There are 4 ways to turn a row about zero (a turn may also mirror it). The second row of each pair is the first, turned, with some noise. The first 36 pairs use one turn. New pairs use 2 turns, one after the other, and a turn may come again.
(in the rows, 128 means zero)
Some pairs, each with its turns in order after it:
[ 97 180 154 127  80  96 173 163]
[108  88 111  67 102  67 136 154] -> (2)

[141  88 153 169 130 166 178 146]
[196 133 163 116  92 111 107 139] -> (0)

[113 156 103 107 157 143 116 114]
[ 83 106 120 145 119 123 114 103] -> (0)

[122  85  79 119 163 117 171  78]
[145 108 142  65  75 144  95 160] -> (1)

[ 78 114 124 176 153  77  86 137]
[ 93 155 112 159 103 143 131 206] -> (0)

[124 127  81 135 161  77 102 153]
[ 68 131 132 133 112 116 173 164] -> (0)

[106 100 178 157  78 152 139  88]
[148 144 161 127 139  70 189 110] -> (3)

[ 80 172  86 100 113 110  77 173]
[150  98  77  98 162  87 146  63] -> (2)

[173 104 166 158 147 128 165 146]
[114 141  92 118 136 198 144 131] -> (1)

[ 84 161  87  77  83 177 115 145]
[156  46 122 138 130 102 160  75] -> (2)

[113 142 118 168 100 110 148 168]
[152  99 151 145 123 148 163 167] -> (0)

[107 141  96 117  99 144 157 135]
[151  84 113 153 118 115 131 129] -> (3)

[ 91  92 110  96  97 174 121 154]
[116  97  92 161 161  77 130 137] -> (3)

[ 93 117  90  97  82 106 150 125]
[143 121  88 157 125 131 188 106] -> (0)

[ 85 129 111 123 100  90 114 111]
[182 123 119  97 127 105 117 121] -> (2)

[135 107 172 111  79 158 165 167]
[204 115 121  86 123 157 131 110] -> (0)

[150 100 147 133 148  88 159  93]
[139 164 149 135 133 127 104 187] -> (2)

[152 135 144 177 151 129 152  95]
[141 150 181 148 136 113  95 139] -> (0)

[145  79 139 104 141 119  92 114]
[119 155 125  99 182 127 125 154] -> (3)

[126 160 108 131 158  86 125  91]
[148 127 170 120 108 167  98 152] -> (3)

[161 165 141 115  83  92 147 179]
[139 132  84 162 116 188 170 106] -> (3)

[115 153  97 147 112 163 154 108]
[135 106 122 158  77 108 125 113] -> (2)

[107 101  77  80  93 116 173  79]
[152  53 132  80  80  97 129 143] -> (1)

[150  90  95 107 144 163 121  76]
[174 112 140 125  71 148  86 121] -> (1)

[176  80 127 123 116 112 125 166]
[150 142 132  69 130 104 162 148] -> (0)

[103 129  79 121 154 161 152  92]
[152  83 141 114 113  93  85 146] -> (3)

[128 144  89 142 158 139 127 155]
[114 166 131  99 130 118 107 102] -> (1)

[115 107 146  88 137 164 121 179]
[104 140  78 151 156 101 108 110] -> (3)

[176 169 152  84 168 175  81 173]
[ 89 192  48 129  96 130  90 145] -> (3)

[108 179 165 171 161  77  96 122]
[ 93 192 144 157 149 111 147 187] -> (1)

[ 89  95 178 177 158 168  87 147]
[ 93 127 133  95 120 197  73  86] -> (2)

[ 80 108 178 174 123 151  81 108]
[141 135 202 176 158 155 148 140] -> (1)

[165 103 149 115 176 167 157  80]
[122 119 122 137  66 194  90 138] -> (1)

[139 141 114 128 153 166 169 145]
[ 89 103 114 173 119 122 121 138] -> (2)

[107  90  98 128 141 115 180 117]
[157 113 102 158 121 131  90 173] -> (2)

[152 164 176 117 162 156  87 103]
[110 159 126 204 107 140 101 134] -> (1)

New pairs. What belongs after each?
[105 177  99 158 177 152 132 179]
[149  92 132  71 112 196 121 140] -> (0) (2)

[ 87  78 139  79 140 132 154  82]
[162 144  76  66 108 115 118 163] -> (1) (0)

[ 83 106 120 131 130 132 142 106]
[149 151 111  91 117 151 119 125] -> (1) (0)

[178 116 137 159  76  94 176  89]
[188  88 149 121 113 100 185  83] -> (1) (0)

[122  79  88  97 176 125 168 113]
[176 139 116 149 136 139  55 146] -> (3) (1)

[ 84 107 110 143 108 137 152  87]
[144 188 149  93 128 132 135 144] -> (3) (0)

[162 165 173  96 176 178 111  93]
[140 137 120 107 142  60 198  90] -> (3) (2)

[141 164 104 107  85 140 133 107]
[132 144 133 114 106 120 133 189] -> (2) (2)

[163 170 166  91 118 151 129 137]
[166 146  96 136  78 134 101 109] -> (1) (2)

[147 153 121 117 144  88 140 146]
[120 114 143 150 110 150 146  94] -> (3) (2)

[157  98 176  89 112 110  91 147]
[110 177  83 169 122 163 124 113] -> (1) (2)

[ 99 159 156 111 173 115 140 124]
[111 169 145 129  99 126 149 165] -> (3) (3)

[132  79 152 148 118 104  91 112]
[100 128  90 132 149  88 155 107] -> (0) (2)

[113 146 136 177 140 170 136 166]
[127 132 131 170 121 157  77  92] -> (1) (0)

[170 102 105  84 173 116  91 138]
[ 83 136 114 117 114 155 126 200] -> (1) (3)

[131 148 158 136 176 115 140  87]
[123 128 103 195 117 112 134 128] -> (3) (1)

[160 163  90 125  79 122 120 102]
[160 141 179 141 159 137 166 114] -> (2) (0)

[ 79 106 138 177  77 122 149 170]
[146 102  61 101 133  98 170  97] -> (2) (0)

[162 118 140 145 116 170 135  86]
[130 147 132 140 102  98 180  98] -> (2) (3)

[177  92 172  87 140 135 151 100]
[ 89 164 116 142 115 110 120  57] -> (2) (3)

[165 114  96 144 132 132 163 159]
[161  84 142 109 108 129  98 117] -> (3) (1)

[107 142 178  81 116 165  92 175]
[138 185 123 135 113 160  57 106] -> (1) (2)

[143 110 123 103 122  88 129 153]
[135 143  96 159 162 129 136 126] -> (1) (2)

[108 100 118 152 142  78  85 131]
[ 98 163  77 141 152 132 101 126] -> (1) (1)

[174 115 140 178 116 162  94 152]
[165  84 117 171 127 142 107  84] -> (2) (0)

[130  82  95  85 125 136 157 150]
[112 152  81 100 128  85 130 106] -> (1) (0)

[137 108 159  94  99  91  98  97]
[ 78 100 114  90 136 160 149 103] -> (1) (3)

[151 133 141  93  77  87 123 105]
[159 148  88 120 134 169 125  80] -> (2) (3)

[ 95 128 159 112 170 121  95  82]
[124 160 182 149 125  77 131 106] -> (0) (1)

[178 156 175 131 146 100 100 176]
[166 124 141 183 120 123  59 103] -> (2) (3)

[ 93 142 125  77 170 108 114 112]
[136 147 102  71 160 149 127 100] -> (1) (2)

[ 94 134 163 142 169 133  85 137]
[125 134 141  78 123  95  99  87] -> (3) (2)

[127 175  94 180 132 140 174 107]
[147  68 153 104 109  76 132 150] -> (1) (2)

[ 92 164  87  77 160 111 125 134]
[ 47 140 126 115 124 116 153 156] -> (3) (3)

[143 100 146 127 166 102 152 122]
[ 97  95 130 109 108 145 116 157] -> (2) (0)

[150 117 170 125 135 155 116 162]
[ 97 115 128 180 132 136 141 110] -> (3) (0)

[ 83  79  90 178 131 161 151 169]
[140 122 195 118 210 115 120 119] -> (3) (3)

[172 111 159 124 172 134 100 116]
[ 77 129  93 122 147 175 128 116] -> (0) (0)

[112 168 124 160 106  90 135 110]
[112 106 102 105 125  86 120 168] -> (1) (2)

[111  83 125 117 161 166 122 106]
[110 121 105 152 182 123 158 148] -> (0) (0)

[121 170 118 143  91  99 179 148]
[183 143 170 113 104 115  95 119] -> (0) (0)

[105 144 150 160 103  97 122  76]
[152 177 102 148 129 157 160 153] -> (2) (3)

[ 97 110 112 130 119 105  87 145]
[ 94 128 153 135 128 109 108  90] -> (3) (3)

[151 135  83  97 116 148 154 152]
[193 137 146 146 140 121 138 129] -> (1) (2)

[ 77 134  87 108 160 177 120 116]
[150 139 185  68 148 141 124 111] -> (1) (2)

[162 144 108 113 153 157 108  99]
[ 92 173 100 151 127 140 128 139] -> (0) (0)

[ 85 129 162 106 105 153 148 148]
[122 127 166 111 162  94 114 100] -> (1) (3)

[132 171 165 111 134  89 108 117]
[ 83 126 142 126  91 110 150  96] -> (3) (2)

[ 82  91  92 117 167  95  96  89]
[107 147 163  91 132  65 177 123] -> (0) (1)

[142 133  84 134  90 149 100  85]
[121 153 159 137  76 119 158 164] -> (2) (2)

[108  99 152 101 123 139  92 107]
[153 161 127 139 150 176 136 128] -> (1) (1)

[ 89  76 169  92 147 153 140 119]
[ 74 168 111 104 159  85 114 125] -> (2) (3)

[ 91  96 126 125 116 105 124 134]
[156 132 103 133 122 130  95 106] -> (2) (1)

